There are 5 ways to turn a row about zero (a turn may also mirror it). The second row of each pair is the first, turned, with some noise. The first 45 pairs use one turn. New pairs use 2 turns, one after the other, and a turn may come again.
In the rows, zero is written as 128.
Known pairs, each followed by its turns in order:
[160 117 142 150 166  80 148 112]
[183 105  94 127 121 104 105 145]
J_691

[157 153 115 107  78  80 157 103]
[147 168 192 122 103 119 161  96]
J_521

[163  99 100 171 170  94 110 106]
[112 138 165  61 155 114 118  92]
J_962

[ 94 130 158 167 130 135 166  94]
[161 149 134  84 153 132  93  96]
J_691

[127  76 160 131 166 100 165 140]
[171 155  85 179 146 132 117 114]
J_521

[168 138 162 113  99 144 141 145]
[143 109 149 127 110  99  90  90]
J_521

[166 171 111 164  98 151 150 130]
[123  82 124 101 128 134 183 170]
J_799

[155 174 163 126 146 115 147 100]
[116 152 156  86  96 140 156 134]
J_799

[145 169 129 101 165 156 113 129]
[139 139 144 124  69 144 163 124]
J_962

[127 156  96 127 107 125 123  77]
[166 156 126 119 127 172  99 118]
J_962

[110 174 131 145 124 126  86 155]
[116 135 150 177  97 106 138 107]
J_890

[143 119  86 126 143 160 171  78]
[113 137 150 107 191 136 127 176]
J_799

[ 90 104 119 103  99 136 100 117]
[141 142  92 146 161 132 118  94]
J_799

[135 151 136 159 112  84 175 176]
[ 91 110 100 169 154 119 130  68]
J_962

[127 145  78 159 117 129 147 145]
[135 116 150 132  96 112 148  81]
J_691

[163 103 142 162 110 169  89  85]
[124 136 134  67  97  84 161 147]
J_890

[ 94  88 136 135 127 138 129 120]
[163 136 123 145 150 130  98 121]
J_799

[129 157 158 156 117 113 125 111]
[129 134 128  90 142 135 132  86]
J_521

[128 163 164 164 171 152  78  78]
[156 190 161 134 116  88 190 131]
J_799

[ 99 177 133 105 161 113 130 139]
[135 183 100 139 103 127 140 129]
J_691

[132 170 130 173 165 170 139  80]
[152 150 185  97 145  78 117  95]
J_890

[131 174 102 123 172  84 113  96]
[169 137 144 100  96 128 119  63]
J_962

[167 156 152 113 130 116 145  92]
[141 126 104  80 110 123 124 166]
J_691

[ 88  81 123 104 171 154 150 115]
[119  78 147 107  95 109  95 170]
J_962

[ 94  90 122 156 102  87 136 102]
[164 133  85  90 146 105  89 126]
J_799

[180 167 118 143 170 102 130  98]
[ 84 155 153  94 105  99 156 168]
J_799

[136 134 108  90 143 125 165  76]
[176 159 168 116 127 133 125 164]
J_521

[ 83 154  80 126 142 108  85  94]
[ 89 165 134 151  77 106  84 110]
J_691

[114 178 152 133 135  89  82 154]
[120 105 129 192 113 102 151  90]
J_890

[165  85 178 137 122 153  80  95]
[115 185 180 122 150 100 134 182]
J_962

[135 114 128  81 123 175 177  90]
[119 140 160  81 175 165 132 153]
J_890

[133 156 103  86  99 141 168 112]
[158 130 174 112  76 123 132 146]
J_521

[ 99 115  84  81  77 146 141 162]
[109 122 138 159  49 121 135 159]
J_521

[ 87 159 152 141  86 103 114 110]
[108  81 167 139  89 129 139  97]
J_890

[178 129 131 126 106 178 154 169]
[169 172 137 128 122 150 156 176]
J_890

[152 165 124 117  97  96 102 128]
[128  90 139 164 115 105 146 153]
J_890

[173 139 137  94 172 121 146  90]
[151 121 103 106  91 152 116 184]
J_691

[148 119 180 134 163 164 142 169]
[163  90  83 137 141 102  80 116]
J_521

[ 85 148 172 108 157 141 127 127]
[136 129 118 146  68  92 119 144]
J_962

[125 121  83 102  95 130  84  91]
[ 76 150 174 125 113 136 133 163]
J_521

[107 141 130 139 148 149  85 147]
[123 165 163 161 134 124 130 134]
J_691

[123 106  79 130 109 125 143 102]
[113  93 131 124 102 138 106  90]
J_691

[136 166 120 163 148  97 131 174]
[171 139 124 181 117 113 112 109]
J_890

[165 121  81 172 128 144 157 141]
[114  80 128 127 139 107 127 188]
J_799

[173 120  96 166 166 103 176 131]
[ 82 101 163 102 143 145 114  69]
J_962

New pairs. What belongs after each?
[ 86  79  80 143 143 116 120 149]
[150 179 143 127  93 145  80 116]
J_521 J_890

[105 103  86 154 129 174 147 117]
[ 86 113 107 140  95 111 111 173]
J_962 J_521

[164  78  78  78 139  98 160 135]
[164  86 130  96  59 109 147 157]
J_521 J_799

[162 125 121 122  96 131 127 161]
[107 105 129 160 115 161 132 139]
J_799 J_521

[124  88 164 114  92 164  91  84]
[ 80 183 168 153 139 113 113 149]
J_521 J_691

[126  95 114 125 170  98 139  92]
[104 156 128 146 151 110 139 186]
J_890 J_521

[157  89 137 121 127 143  96 161]
[165 145  86 141 136 149 148 109]
J_962 J_691

[116 112  95 113 148 128  96 157]
[121  97  93 132 119 163 145 127]
J_962 J_691

[121  96 101  89 127 119 172 152]
[119  88 143 136 125 141 148  68]
J_521 J_521

[116 155 178 168  89 142  99 143]
[167  84 165  91 112 163 141 145]
J_890 J_890

[109 113  86  82  95  79  92 137]
[107 137 132 149 127 107  82  48]
J_691 J_691

[144 140  81  90  81 169 115 150]
[151 166 143 176  91 162 143  93]
J_890 J_890

[166 114  85 111 150 145 148  84]
[126 129 115 119 116 112  47 126]
J_962 J_521

[141 104 149 109 133 171  83  85]
[117 129 111 182 114 117 185 110]
J_962 J_962

[133  91  99 154 116 125 170 122]
[ 97 130 105 177 126 143 153 125]
J_890 J_799

[171 107 102 106 155 153 121 130]
[131  98 110 115 104 133 159  84]
J_890 J_962

[118 128 176 137 144  79 105  87]
[127 142 176  82 106  91 155 116]
J_799 J_521

[137  99  84  86 125 176 120  82]
[126 141  57 114  93  86 144 157]
J_890 J_521

[137 170  77  93  77 161  97  80]
[120 144  35 134  90 110 125  80]
J_890 J_521

[ 83 173 100  79 167 120 104 149]
[145  73 119  84 149 117 186 109]
J_691 J_799

[109  97 161 110 113 126 156  76]
[101 128 123 127 135 104 111 195]
J_691 J_521

[158 178 109 169  87 151  88  97]
[167 127 118 135 167 185  67 146]
J_799 J_890

[159 156 160  85  96 126 159  76]
[112 106 177 147 170 182 154 106]
J_799 J_799

[ 88 175 109 131 132 129 100 136]
[127 140 135  77 113 140 153 103]
J_691 J_521

[129 129  77 141 140 147  79 168]
[159 120 120  93 119  78  82 143]
J_799 J_799

[172  80 121 144 134  88 109 168]
[132  84 162 132  90  85  92 106]
J_962 J_962

[ 82  99 112 102 101 151 102 123]
[ 91 140 150 108 117 116 124  76]
J_691 J_890

[124 160  79 151 171 155  88 112]
[125 191 102 182 158 114 132 126]
J_691 J_962

[ 79  88 141 139 111  94 119 115]
[155 124 139  83 148 100 160  93]
J_962 J_962

[168 174  79 104 148 155 166 111]
[183 166 121 173 142 107 152 177]
J_890 J_691

[164  80  93 109  87 115 115  96]
[ 98 180  91 150 103  84 114 127]
J_521 J_962

[108 116 112  77 132 150 104  91]
[ 95 169 169 142 144 135 129 105]
J_691 J_691

[104 100 130 136 175 176  78 136]
[135 163 138  70 103 135 186 148]
J_890 J_521

[115 115 111 134 179 141 143  78]
[151 187 114 156 148 118 148 135]
J_521 J_890

[129 133 179 174 130 148 144 107]
[141 135 106 141 113 135 144 195]
J_691 J_691

[137 143 111 125  92 167 171 146]
[ 87  94 149 114 122 117 126 176]
J_799 J_962

[171  95 138 133 111 179  99 103]
[ 69 120  99 115 120 157 151  92]
J_799 J_962

[140 125  95 127 157 126 105 146]
[138 109 143 115 156 101 135 110]
J_691 J_691

[141 106 174 169 169 158  94 113]
[204 115 137 164 106 120 151 136]
J_799 J_890

[ 87 113  85 151  91 107 113 173]
[134 165  72 117 166 145 135 162]
J_890 J_962

[121  91 161 127 175  86 160  84]
[ 88 175 131 135 118  97 170 184]
J_799 J_691

[111 100  96 123  81 160 159 118]
[ 99 111 109  83 116 124 169 163]
J_962 J_962

[109 107 160 104 166 101 139  82]
[141 162 127 142 151 141 116 194]
J_890 J_521

[180 115 122 141 170 111  81 155]
[157  81  87  97 105 101 122 100]
J_799 J_799

[123 137 100 123  87 130 101  92]
[150 146 108 124 136 133 110  70]
J_691 J_799

[163 122 113 113  93 144 149 103]
[ 83 149 127 128  92 116 147 152]
J_962 J_962

[ 94 103 169 170  97 143 106 105]
[118 191 161 139 100 102 128 101]
J_691 J_799

[160 162 121 103 177 111  98 127]
[127 150 121  86 124 188 133 150]
J_962 J_799

[131 172 128 166 134 149 172 116]
[158 138 176 173 133 149 142 124]
J_691 J_962

[123  80 114 166  95 149 107 130]
[103 106  94 122 127 183 104 149]
J_521 J_521

[125 123  87 143 142 132 107 142]
[152  89 143 131 120 147 132 143]
J_962 J_962

[171 174  85 118 156 161 160 175]
[102 107 121 155 123 169  66 195]
J_962 J_962

[169 100 172 161 172 105 148 177]
[109 158 126 107 140  61 116 193]
J_521 J_799

[128  78  94 166 100 103 158 110]
[ 64 123 156 158 107  89 106 150]
J_890 J_521

